Each new row is followed by what is left after taking away its nearest point in the smallest flat space through zero that holds the last named rows.

k_152 (5 x 18):
[[ 16   3   8  13  -5 -17  -9  -6   4  19  -8  23  -7   4   0  20  -3  -3]
 [ -2   8 -14 -10   7  -2   2   3  -1  -4 -12   9  21  -4   0   1 -12  21]
 [ -1   0   7 -11  -3 -10 -12  -4  -2  -1  -1  26 -14   8  20  -6   8  23]
 [  0 -25 -10  10 -21  27 -15 -24  -8  10  -7   1  -9   5 -30  -8  -1  17]
 [  5  11   5 -24  12  -6   2  -5  24  43 -30  14  30 -10 -15   6 -38   8]]
New rows:
[ 11   3   6   2  -4  -2   0   3  -5  -7  -3  12  -6   5  -8   0 -22   4]
[  7   2   8  -1  -3   1   3   5  -5 -11   2   4  -8   4  -6  -5 -19  -1]
[  0   4  16 -11 -27 -11   1   3 -14   2 -10   5  32  -5  -1 -38  16 -12]
[  6   4  13   0 -30 -14  -1   2 -17   1 -10   8  31  -4  -4 -29  17 -15]
[ 18  -2 -29   8   9  12 -38   5   3  -7  15  -2  21 -11 -25 -10 -17   5]
[ 17   2  -9   0  12   0 -39   9  10  -3  23   3   5  -7  -5 -14  -8  -5]
[  7 -14  38 -12   9 -38   6  27   6  -1  -7   1 -11  -4   9  -1 -19 -30]
[  3 -27  13  -4  -2 -18  -1  17 -10 -16 -12   1  -4  -2  -9  -6 -19  -3]
[  4  23  38   0   0  -3 -11 -12   1   0  -2  -5 -38  11 -25 -13  18   7]
[  4  33  20   1   9  -5  -2  -3  -3 -11  -9  -9 -13   4 -29  -5   8  13]
[  6   7   2  -4  -1 -20  -1   2  22 -11   9  -7   1 -29  15  -2   5   1]
[  7  -2  -3   2  -9 -10  -6  -7  19  -6   5  -6  -1 -28   2  -3   3   7]

k_470, 5 rows:
[[ -8  32 -16  28  -5  22 -30  26  31 -54  12 -29 -11  20 -13  -7  15  31]
 [  9  22 -25 -26  38 -21  11   3  43 -23  15 -30   3  20 -42  10  28  43]
 [ -6  44 -51   1  30  29  -9  20  20   0  19 -31 -13  30 -24  23  19  13]
 [-17  39 -25 -15  16 -27  -2  26  12 -28  54  -2  34  19 -20  11  26   3]
 [ -8  30 -18 -24  12  19   8  20   9 -13  36 -33  34  23  -1  -2  44  20]]
New rows:
[  3  10   0  42  19  21   3 -16 -10 -18 -15 -19 -20 -27   5 -37 -19  -8]
[  0  15  -5  19  31   1  17 -15 -13 -11   5 -14   2 -24  -1 -31  -8 -12]
[-23   9  -6  -2   2  -4 -18   6  -2   0  23   9   5 -27 -34  43  27 -10]
[-14  -9  12  -1  -8  11 -15  -4  -2   1   2   0  -1 -33 -23  30  27   1]
[-25  11  -5 -11  19  -9  -8 -19  -8 -10  11   1   1  12   4 -23 -35 -14]
[-20   7  -2 -14  19   2  -5 -22  -5  -9   4 -10  -1  13   7 -28 -29  -4]

k_778 (5 x 18):
[[  3 -26  34  21   3 -27 -35   2   1   4 -33 -10   9  13 -24 -46  -8   6]
 [  6 -27  12  -1   0  -6  -4 -22 -13  -2  20 -21   8  13 -20 -16  10  35]
 [ -8 -35  17  -5  19   0 -30 -51 -28  20 -27  32  16  -3 -26 -14  -2  21]
 [  8 -42  14 -11 -13 -16 -21 -20 -25  48   2   6  13 -21 -26  -5  16   4]
 [-11  -9  25   8  28 -18  -2 -13  -3  -1  -4 -23  14   4  -1 -22   6  15]]
New rows:
[-13 -23 -42  26 -13 -28  11   3  14 -37 -44 -23   5 -11  15 -31  21  -5]
[-12 -29 -53  12 -17 -18  16 -13   2 -25 -32 -10   6 -21  13 -14  28  -1]
[ 1 -3 10 12  7 12  5 11 13 -8 10  6 10  1 -3  4 16 10]
[ 1 -5 10 11  5 12  1 11 12 -2  4 13 10 -3 -5  5 15  5]
[  0   8  20  -9 -12   2  -7 -25   8  15  -6   6  -1  13 -10 -30 -11  23]
[ -2  22  12 -13 -14   3   6 -12  14  19   2   3  -4   3   4 -16  -7   9]
[ 21 -10  -4   0  -3  -1  -9  -9 -30 -16  11  32  -3 -16 -13  16  18 -12]
[ 16  -1   6  10   9 -11  -4   3 -19 -27   8  12  -1 -10  -5   4  17 -13]

k_680:
[[ 17 -23  -5  10 -23  -2 -13  12   5  -9   5  -5  27 -15  -8  20   9   0]
 [ 31 -23 -19  -1 -24  12  26  16   3  23  -4  23  13   3  -8  16  11  -5]
 [  3  12 -54  16   9  19  -5  -9 -15   4  22   5   8  13  -7 -13 -17  -8]
 [ -9  -4  10  23 -21  -1   4   3  15  20 -34 -13  10 -17  15 -11   2   5]
 [  9   2   5  28 -28 -17 -15  -3  -1  26   5   0  -7 -14   1  -9  31 -22]]
New rows:
[-16   1  -4 -14  13  11 -18   0  -9   1 -15   7  -5   2 -25  -6   0  -8]
[-12  -5  -2 -10   4  10 -17   4  -6   5 -19   7   0  -3 -25  -3   5  -9]
[ -1   2   1  -1  22   1   9   2 -21   2   6   1 -15   1   7 -10 -14  -8]
[  5  -9   4   5   8  -1   5   8 -16   1   1  -3  -3  -9   6  -2  -8  -7]
[ 15   4  -8  -6 -17  -7 -14  15   9   2   9   1   5   3  30 -26  -6  -8]
[ 14   2  -2 -17 -11  -6 -10  17  10  -5   8   3   3   6  29 -21  -9  -4]
[-12  -2  29   0   6  20  -1 -12  13   1  12   2   4  12 -16  21  14 -20]
[-16   0  16   9   5  27   1 -13  14   6   6  -1  10  12 -13  14   6 -18]
[  1 -14   0   3 -10  13  -3   7 -15  -2  -8  14  -6  -4   0   1  -9   7]
[ -3  -9   4   4  -7   9  -9   4 -17  -4  -5  12 -11  -4   1  -2  -7   5]

k_446, 5 rows:
[[-12   1 -36 -10 -15 -16  13 -13  27 -19  23 -17  -8 -20   1  -6  15 -12]
 [ 16   4 -38 -10 -14  22 -19  20 -26 -19  -5  16 -10 -16   7   9   5  29]
 [ 20 -28 -20   2 -14   3  13 -31  25  10   6 -19  18  -9  36   3 -54   5]
 [-11 -32 -14 -25  12  -5  -1 -14   6  -4   9  -2   1   5  31 -12   2  -5]
 [ -9   0  11 -25   4   3  22 -11  30 -16  -5   8 -21  19   3  -4  11  -5]]
New rows:
[ -6   5  -1  -2 -15   4  -9  24 -23  -1 -10 -11  -6  12  12 -10   4  17]
[ -9   5   3   0 -17  -3   3  13  -5   1  -5 -20  -5  13  11 -12  -1   8]
[  5  21   2   6 -14  -3  -1   5   0  -1   0  26 -12  26  -2  -7 -16  -3]
[ -1  11  -9   5 -11 -12  -6   2  -3   1  10  19  -6  19   5 -12 -13  -9]
[ -9   9  10 -22  -1  19   2   9 -21  12   0  -1  38  12   2  38  27   9]
[ -9   8   2 -22  -9  14  13  -2  -3   9   6 -10  38   7   5  38  20   4]

k_977:
[[ 15 -35  11  54  20  -2  -8  -2 -33  28  -7  -3  -2 -16  10 -12  -7 -13]
 [ 14 -34  18  19  33 -23 -11 -28 -14  30 -10   1 -25 -30   3   3   8   6]
 [-12 -25  19  27  10 -20 -10 -24 -40  17  -5  17 -26 -13   9  22 -10 -13]
 [  6 -12  11  41  -3  -3 -30   1 -20  -1 -19 -20   4 -32  33  31  48  -9]
 [ -1 -12  11  18  26  -8 -21 -33 -54  34  10  12   3  -9  22   7  30  16]]
New rows:
[  1  -3   2  -6  20 -20 -11  -5 -17  -1  14  -5   0 -33  -5  -6 -11  36]
[ -5   4  -2   0   2 -12  -8  12 -13 -16  12  -8   6 -26  -4  -2 -18  23]
[-38  -6   0  -2  14  13  -1   6 -12  16   4 -30  -1 -17  -9   9 -13 -15]
[-35  -1  -3 -11  15  15  -1   6  -5  15   6 -33   3 -16 -10   6  -6  -8]
[ 25   1   4 -20   7   3  15   7 -21 -10   1  16   6   2   6  -2  22 -34]
[ 27  -3   5 -22   9   0  17   6 -15 -10  -1  16   0  -1   2  -3  17 -35]
[  0  13  30  -3 -18   5  20  -3  37  19  18   5  -8   4  -7  24   9  11]
[  3   7  30  16 -15  10  18   1  21  27  20   5  -1   6  -2  17   6   6]

k_489, 5 rows:
[[  9 -26  14  42 -22   5 -19 -13  -9  21  18   6   7 -12 -27   3  -7  40]
 [ -9  32 -10  23 -18 -29  -6  18  -9   3  32 -22  13  25   3   4 -39  -7]
 [-33  49  -9  20 -54 -16  28  20  18   3  35 -35  16 -10 -19  22 -20   6]
 [-22  13   3  35 -28 -19  25  -3   2 -18   6 -36  30 -27 -49 -12 -32  -3]
 [ 15   5 -41  32 -54 -44   3  18   9 -16  23 -23   3   9  -3   1   2   4]]
New rows:
[-12  19 -19 -17  -7 -10  -2 -13  26  19  -7  26   3  -7 -16   8  -5  19]
[ -5  12 -21 -13   3 -18  -8 -15  18  12 -12  25   6   0 -15  -3 -13  11]
[  4   3 -24   0 -10 -11 -14  23  -4 -20  22  15  13  24 -19   3 -22  23]
[ -3   0 -14 -18   4   7  -4  16   2 -22   6  21  10  10 -22   3 -10  19]
[ -1 -18 -24  -1 -16 -24  13  14  15   4 -13   5  -1  16  -2  -7  -3  17]
[-12 -12  -7  -8   0 -10  13  10  10  12 -15   9   2  14  -4  -6 -13  16]
[-14 -15  -2 -10  17   2  23  17  -7   3  -4  18 -21 -25  15 -26  -1  15]
[-14  -9  -7   1   7  -8  20  22  -9   5   8  12 -17 -18  14 -24 -11  17]
[-23  21  14  21   7   6  -9  14  11   6  -1  21   8  -3  11  13  16 -14]
[-13   8   7  29   5  -3 -11  11   8  -4  -7  19  10  -5   5   3  18 -16]
[ 13 -17  20  19 -16 -11  -5  25   9   4   1  -2   4  20  22 -13  -7  20]
[  1 -10  26   4  -7  -1  10  22  15  -2 -11  -5   6   8  17 -14  -4  11]

k_15, 5 rows:
[[ 36   2 -25 -18  37  -6 -24  26  10  -4   2  38  10 -25  33   5 -26  -8]
 [ 20  24 -22  -9  33  11 -31   0  -5 -20   0   0  13 -11  20  -3 -21  10]
 [ 12  -2 -11   9  48 -10 -24  25 -27 -14   4  17  -2 -44  39   0   0   2]
 [  4  -1  -5 -15  45  -8 -28  15 -12 -41  35   6   7 -47  44  19 -25  10]
 [ 22  18 -34 -33  35 -18 -17  23  -3  -1  14   3   1 -51  46  17  -3  24]]
New rows:
[ 38   3  16  -3  -2 -11   5  -3   6  -6 -10  -2  16  -2  -4  -2  -7 -15]
[ 29   4  19   0  -3 -14   8  -5  -3  -8  -6 -13  12  -9  -2   0   2  -8]
[  2  27   3   5  -8   4   1  -4   8 -18  28 -19  -4  26  -9  -4  -2  22]
[ 10  13   2  13   0  -6   4  14   5  -5  21   4 -10  15   0  -6   5  10]
[  1 -38   0 -11 -10  17  12 -12   5  28  16 -21 -38 -13  -4 -26 -18   4]
[  9 -31  -6  -8   4  23  -1 -12   0  21  12 -18 -33 -14   1 -31 -25   4]
[  0 -15   5   9   0  -7  -5  16  -8   9  -2  -7   1  -8 -11  -1   6   8]
[  4  -9   2   2  -1  -2  -9  11   0   4   0  -8   6  -2 -12   0  -4   9]
[  3  -3  -9  -1   0  -1  19  -7  -4 -17   5  -4  24   2 -18 -12 -11  28]
[  6 -11  -9   3   3  -7  22   2  -6  -9   1   7  20  -4 -14 -13  -6  22]
[ -3   4  -3   3 -21  38   4   7   4 -12  16   6   5  -1 -12  -2 -13   0]
[ -1   4  -9   5 -16  31   6  15  -4  -2  11   8  -1 -13  -5  -3   0   3]

k_250, 5 rows:
[[ 16   6 -16 -12  16 -24  -4 -17  17   4  -8 -41  -9  10 -20  -1   1   7]
 [ 15  18 -51 -20 -29  28 -27  -9  38  32  12 -25   0   4 -16  10  -1   0]
 [ 20  17 -20 -25 -26  25 -25 -23  41  22  -7 -28 -43  23   8   7   2  -3]
 [  7  -7 -21   3   1 -10   2  -3  23 -11  -3  -3 -12   7  -4  -8  -8  -4]
 [ 32  22  -7  32  -8 -15  13 -34  40  16 -15 -21  -3  26 -28   3   3 -28]]
New rows:
[  2   4  23  19 -11 -13 -21  20  11  -6 -10  -9   2  -8  15  25  10   6]
[  2   1  10  18 -10 -16 -22  23  17  -9  -7 -10   4 -10  11  23   7   7]
[ 25   1   6  -4  -1  24   0  19   3  22  14   4  16 -12  -8  -4  -7 -26]
[ 25  -7  11 -11  13   9   2  17   3   8   7  -3  -1  -8  -2 -10  -9 -20]
[ 14  13  -7 -14  -1  16 -21  -2 -22   0 -19   1  25 -26  14   9 -13  -6]
[ 20   8  -7  -5   4   3 -13  -8 -10 -11 -27   1  13 -17  14   3 -17 -13]

k_347:
[[ 21   9  31  11   9 -24 -14  54 -23  34 -13  -2 -15  22  -3  45   9  46]
 [  5   1   0  16   1 -35 -28  40 -11  17  -1  14  -7  -6  32  12 -10   8]
 [ -7 -12  -4  24 -18 -54 -17   9 -25  33 -22   7  -6   8  22  12 -36  25]
 [ 11  19  18  15 -11 -21 -25  24  16 -19  -6  17  22   3   9  36  -6  26]
 [-17 -20   5  31 -12 -14 -26  12  15   5 -15  -6 -20  14  35  43  10  19]]
New rows:
[ -3  -3   8   4   3  -2  -1  -3  -1   5 -23   2  -8 -12   3  38   7 -10]
[  1   2   3  -4   6  -2   4  -6  -6   4 -18   6  -1 -19  -3  22   0 -19]
[ 13   8  -1  17  -3  20   6  -3   2  -1  -1   2   9 -38   9  -1   9  -3]
[ 12   4   1  20  -6  14   9  -6  -6  10  -8  -2   5 -31   5   3   5   6]
[-15  38   6  32   7   7  15  -6  28  -5  22   1  -3  -6  16  -8  15   0]
[-13  36   7  31   6  -4  21  -7  11  12  15  -1  -6  -1   8 -12   4   9]
[  5   1 -19  -3  38  31  11   1  -2  -1  -1  -2  22  11  -2  -1   6   3]
[  0  -3 -22   7  29  14   2   1  -3   3  -8   2  23  12  10   4  -6   9]
[  4  20 -19 -10  -1  20  10  19   4 -21  22  -2   0  -7  -2 -29 -26   5]
[ -5   8 -14   2  -7  16   7  17   4 -11  10 -11 -13   7   4  -9 -22  20]

k_911, 5 rows:
[[ 20   3  18 -25  25  -6  -9 -12 -10  -2  28   1  17   1 -13 -16  -6   5]
 [ 43  24   4  10 -13  -2 -33  -7   2  -5  -3   7 -22 -12 -13 -13  25 -12]
 [  8  10  11  15   3   8  17  19 -39  17   4   5  -7  -2  -7 -12   0  -1]
 [-13  36  13  -8  -8 -20  -9  -5 -15 -16  18  -7  -4  14   0 -23   6  -4]
 [ -8  33   8  -6  16  29 -11   8 -10  -6   7  13  11 -21   5 -26 -11  -9]]
New rows:
[  1 -15  10 -18 -20 -28 -18  -9  -4  16 -11   4   6  33  15 -17  22 -20]
[ -2 -16   8 -15  -8  -3 -14   1  -6  23 -17  13  14  17  19 -18  11 -22]
[  2  18  10   2  20   9  12  -3   9  20  -1 -13   2  11  26 -13  -9 -17]
[ 11  10   7   4  14   1   9  -7  15  20  -4 -15  -3  14  23  -6  -3 -16]
[ 35  14 -12  -2   6 -23 -20 -27 -22 -10 -18  24   5  -5 -40   0  -8  -8]
[ -2   9 -20   1   3 -17  -1 -18 -20 -10 -26  21  11  -1 -25   8 -20  -6]
[  3   7  -2  -6  10 -20 -26  -1   6  -7  34  33  13  20  -8  17   6 -20]
[ -6   2  -8   9   5  -8 -12  13  -1   2  21  36   8  16  -3  23   3 -21]
[ 20 -19  -3  16  10  24  -2   5  -2  10   3  12 -14   5  12   6 -19  -9]
[  6  -6   0   8   3   7  -7  -3   0  -3  11   4 -14  17  15   0 -17  -9]
